There are 5 ways to turn a row about zero (a turn may also mirror it). The second row of each pair is the first, turned, with some noise.
Some pairs, each with its turn after it:
24 18 -8 -24
-29 -9 23 10 : J_472

12 16 -12 3
-22 3 -6 5 : J_317

-14 -15 -6 -6
-9 17 -8 6 : J_514

19 13 -14 -15
-1 8 -28 -10 : J_156

1 25 24 -4
21 -13 -7 24 : J_204

-11 1 -10 13
14 -10 9 -6 : J_156

20 -12 -20 21
13 16 9 -29 : J_156

2 -11 -16 13
18 8 9 -12 : J_156

-3 8 19 1
-1 -13 -3 -16 : J_472

17 -11 17 -1
22 14 -3 -7 : J_204

21 -3 -24 1
30 4 -11 -5 : J_514

22 3 -13 0
8 -10 15 -17 : J_204

15 -24 21 -14
0 -32 -12 16 : J_472

-3 25 -14 -5
-6 -27 6 4 : J_204

13 7 -22 0
23 -2 -10 4 : J_514

-23 17 5 4
-1 14 24 8 : J_317

-18 -12 -16 1
-7 15 -19 9 : J_514

-18 -3 -24 13
-31 1 12 0 : J_204

15 22 24 -12
-22 -24 8 -17 : J_472

-6 -23 12 20
11 -15 13 -25 : J_317

24 4 -20 14
28 -9 -14 -12 : J_514

23 23 -10 -20
-9 4 -37 -12 : J_156

-24 -20 9 -15
33 -7 11 8 : J_317

19 -9 18 -5
11 7 -18 -17 : J_317

0 11 11 4
-6 -4 -1 -15 : J_472

New pairs, each followed by its turn:
17 4 9 -15
5 14 -20 -1 : J_317

0 4 -23 22
-16 -2 27 -1 : J_204

-2 19 16 13
-10 -25 6 -1 : J_514

-3 11 -6 -25
-2 -7 27 3 : J_472

7 -15 -11 14
-6 -20 -2 -10 : J_317

8 -4 22 -1
-4 -21 -10 -5 : J_472

23 21 16 -1
-13 27 -16 -10 : J_317

24 -23 15 5
-9 -17 -27 15 : J_472

24 13 -17 -11
-28 6 14 13 : J_472

-20 0 -10 2
18 -12 4 7 : J_156

-6 4 -12 -8
7 4 -6 14 : J_514

-15 20 23 -1
6 29 18 -1 : J_317

22 19 -4 2
22 -19 6 -2 : J_514

-1 23 15 -9
-18 -16 -14 5 : J_156

-5 -11 -5 1
-9 8 -2 -5 : J_204

-1 8 5 3
-4 9 4 -2 : J_317

9 -9 -22 -13
-4 6 10 26 : J_472

0 16 -22 -1
-19 -2 1 19 : J_317

-13 -6 9 -11
-4 5 -20 5 : J_204

18 -19 -16 15
16 9 -17 -23 : J_514

-2 -17 -4 -24
22 -9 -13 13 : J_317

-22 8 -11 -22
8 4 8 32 : J_317

-9 -4 9 -19
20 6 -2 9 : J_317

2 2 16 -23
19 17 -11 6 : J_317

18 -18 -16 9
-7 13 -15 24 : J_472

1 -7 -16 9
-11 4 13 -9 : J_204

-23 19 1 -17
11 -4 29 -15 : J_472

-4 -6 7 -1
10 1 2 -2 : J_317

-13 11 -12 19
-18 -5 17 14 : J_204

-23 -20 13 -11
4 3 14 32 : J_156

0 17 -12 -13
4 -8 -22 -1 : J_156

-3 -3 13 9
5 12 1 11 : J_204

-6 1 22 13
-15 -12 17 3 : J_156

20 12 -5 6
-7 2 -10 -22 : J_156

-24 -19 -1 19
8 -20 27 -8 : J_317

19 -12 14 -14
-8 -24 -5 13 : J_472

7 -10 23 22
17 27 10 12 : J_204

-15 10 -12 -18
9 5 26 -1 : J_472

21 21 3 21
-30 9 -12 -15 : J_472

-5 -10 2 -1
-4 9 -6 -1 : J_204

23 -14 -19 2
25 12 -9 -15 : J_514

-19 -18 -22 -2
-32 6 -5 -11 : J_204

1 -15 3 -24
8 -18 9 17 : J_472

-19 -3 -19 9
-28 2 7 2 : J_204

20 -8 -2 -9
2 -3 -23 -3 : J_317

-3 22 18 16
12 -3 9 30 : J_204

25 21 -18 -6
11 -28 16 -14 : J_204

-10 21 -5 7
-2 13 8 -19 : J_472

-9 12 -24 13
-24 -10 13 12 : J_317

11 -10 -4 -4
2 16 -2 -2 : J_156

-12 7 -16 -19
6 6 27 5 : J_472

-5 -21 -18 -10
6 27 -11 3 : J_514

-11 -10 3 -7
4 2 5 14 : J_156

18 -3 1 9
-8 10 5 -16 : J_156

-20 -2 -6 5
18 11 4 -6 : J_472

-20 8 12 8
-3 -21 10 8 : J_156

